Each cloud of rows lies close to a flat space through zero, with a little noise off it, and is much wider in some directions of that space than in others. After each cloud: how many dimensions does that space have?

[[-22   0  -7  11  -2  18  15   1  -6  12  11   1  -7  -9  15   9  -1 -11
  -27  -5  -1   9]
 [ -4   1   0  -1   0   3   3   3  -3   7   3   1   1  -5   4   4   4  -5
   -5   1  -1   5]
 [ -7   0  -4   9   1  15  17   4  -5  17   8  -2  -4 -13  15  12   3  -9
  -16  -8   3   4]
 [ 10  -3   8  -3   5 -12  -7  -6   6  -3   1   2   8   2  -6  -3   0  16
   20  -2  -2   8]
 [ 16  -1   6  -4   6  -7  -1   0   1   5  -2   0   7  -5  -2   3   4   7
   19  -2   1   2]
 [ -5   7  -8  -7  -8   6  -8  10  -9  -5  -8  -4  -4   3  -6  -6   2 -20
  -14  16   0 -15]
 [ 26  -1  14 -14   9 -21 -10   2   1   4  -5   2  18  -6 -11   0   9  16
   37   3  -1  10]
 [-20   5 -10   0  -9  11  -2   6  -9  -6  -1  -3  -8   5   0  -4  -2 -19
  -26  12  -3  -9]
 [  0  -2   0   3   1   2   3  -2   3   0   0   0  -2   2   2   0  -2   1
    0  -4   2  -1]
 [ 21  -5   8   2   9  -8   4  -5   8   7   0   1   5  -5   2   5   2  16
   22 -12   5   4]
 [ -8   5  -8  -3  -8   5  -7   4  -5 -10  -8  -4  -7   9  -5  -8  -2 -16
  -14  12  -1 -16]
 [ 13  -5  11   2  10  -9   7  -6   6  12   8   5  10 -11   5   9   3  20
   22 -14   0  19]
 [  5  -7   4   9   6   0  10  -9   7   5   6   2  -2  -2   8   5  -4  15
    8 -16   4   6]
 [ -3  -3  -1   8   1   3   6  -4   6   1   3   0  -5   2   6   2  -5   4
   -4  -9   3  -1]
 [  5   0   3  -4   1  -6  -5  -1   2  -2  -2   1   4   1  -5  -2   0   4
    8   2   0   1]
 [  9  -5  -1   7   4   2   6  -6   8   1   0  -2  -6   3   5   2  -3   7
    5 -12   6  -8]
 [ 14   2   7  -9   3 -10  -7   4  -1   0  -6   0   9  -2  -9  -1   6   3
   17   7   0  -1]
 [ 20   0  10 -10   5 -14  -7  -1   2   1  -6   2  12  -2  -8  -1   5  12
   27   1   0   4]
 [ -4  -1  -1   4   0   3   5  -2   0   3   4   0  -2  -2   4   3  -1  -1
   -5  -2   1   2]
 [-26   9 -14  -6 -16  11 -10  11 -13 -13  -9  -5 -10  11  -7 -11  -2 -28
  -34  23  -5 -18]
 [-13   2  -1   1  -1   4   3   2  -5   6   7   3   2  -7   5   4   2  -4
   -9   1  -3  12]
 [ 19  -4   0   3   3  -1   3  -4   8   0  -6  -4  -5   3   0   0  -2   5
   12  -9   9 -15]
 [ 25  -6   6   3   7 -10  -1 -10  14  -5  -6  -2  -2   7  -4  -3  -5  18
   25 -12   8 -12]
 [ -7   1  -4   4  -3   9   5   2  -3   1   1  -3  -7  -1   5   1  -1  -9
  -13   0   2  -5]
 [ 10   4   0 -10  -2  -4  -7   8  -5  -1  -9  -3   3  -2  -8  -3   6  -7
    7  11   2  -9]]
 : 4

[[ -4 -15  13  -5  15 -18  12  -2  20  13  -4   3  -1   7 -12   9   6 -16
  -16  -1  -1  -9]
 [-11 -12   7 -20   2   6   6   3  -3 -10 -10  -8  19  -3 -10  -9  27  -1
   -6 -17 -21  -9]
 [ 32  -7  13 -17  -8  -6  24 -18  -3  25  -8   2   1 -28   5  22  -7 -20
   14  16 -11   3]
 [-11  -1  -8 -19   4 -15 -40 -15  20  -2  -5  -2  19 -12  -9  21  -3  12
   15 -12   1  -3]
 [  4  25  13  32 -18 -11  17  -2   9  -2  12  18  -6   4 -13 -12  14   7
   27  -8   4  12]
 [-22 -18  -5   5  -3  11  -5   6 -32 -10  24  -8  11 -29 -19  10   7   2
  -18 -16 -10  -9]
 [ -2   9 -27  -1   9 -13 -54  -9  14  32  -5   6  -6  -5  14  -7   2   8
    8 -12  14  -9]
 [ -4 -24 -18   1 -31   0   2  -2  -9   3   0 -30  -2   0 -17   0  -7  18
    3   8  -3  11]
 [ -1  11 -14  -4  -2 -17  17   3   9   5 -18 -12  -5   9  39  -1  -7 -12
    1  15   2   6]
 [ 14  24  22  -1   3 -22  -3 -11  -9  16   1   0   3   8 -18  -1   0 -16
   11  21   3  15]
 [ 11 -11  12  10 -17  -9  27  24   8 -18 -14  -4   9 -14   8   2  -1 -13
    2  -8  11  32]
 [ 13  18 -15   4  18  16   3   0   6  16 -14  17  -5  -3  18 -26  -4  -3
   25  -2  20  10]
 [ 11  22  17 -13   2  -6  13  13  -7  -1 -13  -1  17   5 -14   1   7  -9
  -19 -18   7  20]
 [ 14  -1   0 -13  -3  25  26  -2 -10   1  15   1 -25  -3  -3 -23   4 -29
  -14  17   6  18]
 [-27   8   0  10 -11   8  -8  14   3 -15  -7   4   4   8  17   6   7  -5
   35 -20  13   5]
 [-14 -15  -2   5   8  30   3  -6   2  -8  -8  -2  15  -4  14 -19  -4 -19
  -11  16 -15 -23]
 [-11  -6 -10  -8  12  17  -2  -5  -7  -4  -8  10   1  19  12 -27   5  -6
    0   2  -5   7]
 [ -3   7 -19 -17 -11  -1  13  -2  -5 -23   3  38  -7  16 -15  33  18  14
   26  -5   1 -10]
 [ -3  19  -1  -2  20  13  22  -2   2 -23  -9  -3 -33   9  17 -15 -20   5
    9   0   4  13]
 [-19  -5 -15  -1 -16   0 -23 -15  -1   8  -8  12   9  -2  -4   2   1  10
   -8  -4   4   0]
 [  0  -5 -24   2 -10  -7  -5   2 -12  13 -20  -7  -2 -14  -3  22  -7  11
   14 -22  -1  -4]
 [-21 -23   0 -18   6  18 -11  -3 -21  11   7   7  26  -1  29  18   5  -5
   10  -6 -12 -15]
 [  9   5 -12  17   1  -4 -11   0 -12 -11   9   2   5   9  -9  -3 -12   6
   10  -7  -9  17]
 [-19 -18 -10   8 -16  -5  -1  -2 -23 -33  -4   3 -12 -18 -18  13   1  21
   24  -4 -14  -1]
 [  9  27  29 -13  31  14 -16   7  -2   9 -11   5 -25  16  21  13  -2   4
   10 -35  -2 -20]]
 : 20

[[  7  16 -29  -9   4  27  12 -24 -24  -1  -6  -5   2  -2  -6   6  -6  10
   28  11  -4  -5]
 [  9  16 -24  -4  -2 -10   9 -17  13 -13 -18   2  -9  -9   5  14   2  13
    7  21   4 -10]
 [  3 -20   3 -16   7 -15   4   0   0  21   2  -4   2   0  -6   3  24 -11
  -17  14   9   8]
 [ 24 -25 -25  13 -13   1   1   7 -14   8 -23  31 -25  15   3 -14 -24   1
   12  -5  -7   5]
 [  6 -10  11  -6  -9   9 -12   4 -10  25  12   6  16   5   5  -2   2  -2
    9 -13 -24   3]
 [-11  13 -10 -26   3  16   2   2 -10   9   6   9   8  12   5 -12  -6  -9
   -7   7  -8  -7]
 [-22  -1   1  -3   4  -3 -10  12   4   4   9  13   6   6   5   0 -22  -8
  -12  -4   0 -23]
 [  0   0  -4   6   6   4   6  -6   6 -28   1 -13  -5   1  -9  -5   0   5
   11   3  22   7]
 [-10 -16 -16   6  -8  21  14  -7 -28  10  14  24   0  14   6 -29  -5   1
   24 -19 -14  -7]
 [ -7   4  -2   2   6   5  12   8  -7   8  -7   2  -8  -1   3  -7  10 -10
  -13  -1  -4   7]
 [ -5   6  -1   6  -3   2  11   0  -5  -7 -10   4 -14   2   4 -23  14  -7
  -22  -3  12   4]
 [ -1  -7  23  16   4   1 -27  20  -3   1  15  -5  12  17   1  -1 -31 -14
  -12  -9  13 -19]
 [ -4  -3   7   8   6  13   0  -2  -7  -9   3 -14   3 -10 -15   6  -3   3
   15 -15  -1  13]
 [-12 -13   7  15  12  12  -4  21 -18  14  24   5  11  15   4  -1 -23  -9
   16 -10 -12  -9]
 [  6   8  -3  -1  21  29  12   9  -2 -12  18 -21  11  10  -2   4   9   1
   43   9 -12  35]
 [ 16  21 -20   4   1   5  16  -4 -14  10 -11   7  -9  13  19  -5   4   0
    4  25  -6  -9]
 [ -2   2  30 -10  -9   5   5 -10  -8 -15  28 -22  15 -21 -24   6   8  36
   33 -20 -19  26]
 [  5  -7 -13 -25 -14 -29 -10  -2  11  14 -22  23 -12  -6  -4  14 -19   5
  -26  15  -2 -17]
 [-10   8  -6  14  10 -17 -12 -17  20  14 -17 -13   9 -22   8  38  13 -14
  -14   7   4 -28]
 [ 20  -5 -17  10 -17  12 -15 -14  -3  14 -14  17   5  13  20 -10  -5 -10
   10 -12  -6 -15]
 [-10   9  12 -12   5   1  19   7 -22   6  12  -2  -5   6  -5 -17   4   3
  -21  11   6   1]
 [ -6  -9  25  17 -10  19  -4  16 -36   0  27   8   4  17  -3 -29 -32   8
   10 -28  -7  -6]
 [-19 -10   1 -10   6  12   3  -6 -20  10  19  -1  13  -2 -11   0  -5   1
   12  -9  -5  -5]
 [ 12  -2   3  -3 -21  -3   3   9   3 -25  -9  16 -22  11  -3 -33 -11  13
  -12  -9   9  15]
 [ -5   1 -11 -12   4   6   4  -2  -5  13  -3   5   2   0   0   1   3  -6
    0   5  -7   0]]
 : 12

[[ -2  10  15 -25   6  28 -11  10  -1  11 -15 -11 -15 -13  -4  13 -14   6
   12  13   1 -13]
 [  4   8  -4  -3   7 -13   0 -11   0   1   9   0   2  -4   5  -8   5  -1
    1   6   0  -6]
 [  1   2 -12  18   0   4   2   6   5  -4 -11   2   4  -3   5   6  22 -16
   -1   0   6   6]
 [ -5  -6  34 -46  25 -12  -4  -8 -12  14  -9  -6   8 -15  21   6 -24 -15
   13  23   1 -20]
 [  6   5  -9  10  -5   8   1 -16  -3  -3  18 -13   4  11   0  -4 -12   7
   -1  -8  -6 -13]
 [-14 -16  11 -11   9 -21  10  -8 -16  -3   1  14  24  -4  12   3 -11   3
  -13   4   3   5]
 [-14   9  10  14  20 -11 -26  -3  12  -1 -12  -3   2  -5  -3   4  14  -8
   -2   8  -2  19]
 [ -5 -12   9   5   2 -14  -3   2   6   1  -5   0   3   6   2  -5   0 -17
   -1  -9  -3  13]
 [ -7   4  10   3  13 -13 -20   4   8   2   5   2  -2  -7   9  -6  10 -26
    5   8  -2   1]
 [-15 -10  -4  -8   0 -23  11   1 -13  -7  17  32  15  -7   4  -8   3  16
  -19   3   4   9]
 [ -3 -10  -9  20 -12  20   9  -3 -11  -8   0  -8  16  11   2  14 -11   2
   -8 -11  -1  -5]
 [  2  -3   4 -14  -5   4  12  -3 -11   1  -8   1   0  -2  -3   9 -12  21
   -2   6   4  -4]
 [  2  -6  -1  16  -7  12   3   1  -5  -5  -7  -6   5   7   5  13  -2  -8
    1   3   0  -7]
 [ -1   4   3  -2   5   7  -9   2   8   5  -7  -9  -5  -1  -4   0  -1  -7
    4  -6  -1   6]
 [ 10  19 -16   6  -6  13   0  -7  -1  -3  12  -4 -10   0  -6  -1   3  23
    2   9   1 -15]
 [ 11   2   1  -4   4  -9   2  -7   7   5  -6  -9  -5   4  -3  -6   2  -4
    7  -3  -1   3]
 [  3  -2  -6  -7  -9  10  16  -6 -18  -5  11   3   8   0   6   6 -14  18
   -4   5   2 -19]
 [ 14   6  -7 -36   3 -16  23  -7  -3   9   4  11  -4  -9  -2 -17   1  19
    2  -3   7  -1]
 [ -5  -9  21 -19   6 -17  -3   8   3   6 -10   9  -6  -5   0  -3  -5  -4
    4   6   0  10]
 [  2   2  -9  16  -9  17  -4   8  11   0  -4  -9  -7   7 -10   0   3  -6
    2 -18  -3   6]
 [ -9   5   8  21  -7   2 -23   6   3  -7  18   1 -12   8  -7   0  -4   8
   -1   9 -10  -4]
 [ 10  -4  -5 -24  -2   0  24 -12 -16   3   7   2  12  -4  12  -1 -13   6
    1   0   5 -19]
 [  7  -7   7 -44  10 -22  16   1   2  14  -3   9   0 -12   7 -18  -2 -10
    6  -7   5   3]
 [ -1  -7   6  14  -7   6  -6   9   2  -2  -2  -3  -4   6   4   5  -1 -17
    5   4  -4  -6]
 [ -3  14 -17  -7  -1  13   3   1  -3  -1  15   7  -1 -10  -6  -6   3  21
   -7  -4   5  -4]]
 : 9

[[ -7   6 -13  -3   1   2   2  12  14   0  -3 -17 -11 -17  -2   4  -3   4
   -9  23  13  -2]
 [  4   1  -1  -3   3  -3   4   4   2   2  -2   7   8  10  -7   8   3   5
    0  -8   9   3]
 [  6  -4   5  -1   0   2   5  -6  -1  -4   1   8   6   9   4   0  -2  -1
    1  -7  -1  -4]
 [  3  -4   9   1  -4  -2  -5  -9  -8  -2  -3  13   6  11   0  -4  -2  -2
   11 -15  -7   0]
 [  1   3   0   1  -2   0  -1  -1  -3  -3  -1   0   2  -3   7   1  -1   3
    5   0  -2  -1]
 [  4  -6   7  -2  -3  -1  -1 -10  -7  -1   0   8   3  13   1  -1   2  -3
    5 -17 -11   0]
 [  0  -3   3  -2  -1  -3  -1  -9  -9  -1  -2   7   5   8   4  -3  -2  -8
    5 -13 -11   0]
 [ -5   6  -4  -1   7  -3   1   6   9   1   0  -2   4  -2  -3   8   3   7
   -6   6  13   3]
 [  5   2   7   1   3  -7  -4   4   5  -2  -4  14   7  20  -4   1   4   1
    4 -15   5   0]
 [ -5   6  -9  -4   3   2  -2   6   7   5   6 -15  -5 -12  -1   2   0   4
   -8  20   6  -1]
 [  5  -4  12   4  -5  -2  -2  -8 -10  -3  -3  12   6   9   6   3   1  -5
    6 -16 -11   3]
 [-10  -4 -14   2  -1  12  -3   1  -4   1   9 -26 -13 -31  13 -10 -12   0
   -7  23 -16  -8]
 [ -2  11  -9   1   6  -2   1   8  14   5  -4  -5   0  -6 -11   5   5   7
   -4  15  17   2]
 [ 12 -12  24   3 -10  -8  -7 -16 -16  -6 -13  40  19  36   0   4   7 -11
   19 -47 -13   2]
 [ -2  -8   8   4 -11   9  -2 -15 -26  -2   2   0  -1  -6  17 -16  -9 -15
   14 -13 -30  -4]
 [ -6  -2   0   0  -1  -3  -1   2   1   3   5  -1  -1  -4   2   1  -2   0
   -1   2   0  -1]
 [ -7   1  -5   4   0   1   1   2  -1   2   3  -6  -5 -11   0  -2  -2  -4
   -3  11  -3  -2]
 [  5  -2   5   1  -4   1   0  -2  -8   0  -1  10   4  12   3   2   1  -6
    7 -16 -10   1]
 [ -5   1 -10   0  -1  -1   0   9  12   3  -1  -3  -1   2  -5   2   5   3
   -7   9  11   3]
 [ -8   5 -14  -1   4   2   3   3   6   4   5 -16 -12 -15   1  -1  -3   6
   -9  25   4  -1]
 [-11   1 -12  -4   1   5   1   4   5   3   5 -15 -10 -16   0  -3  -6   4
   -8  19   1  -1]
 [ -4   1  -2   0  -1   8   0  -1  -7  -2   7 -15  -7 -18   6 -12  -7   1
   -6  11  -9  -1]
 [ -1   0   0   1  -2   2   3  -5  -6   2   4  -4  -5  -1   1  -1  -3  -2
    1  -3  -5  -2]
 [  4   2   9   2  -1  -3   1   0  -2  -3  -6   9   4   7  -2   1   4  -1
    5  -7   1   2]
 [  1   1  -2   2   3   0   0  -1   1  -3   1  -1   2   3   0  -2   4  -1
   -1   1   1   1]]
 : 2
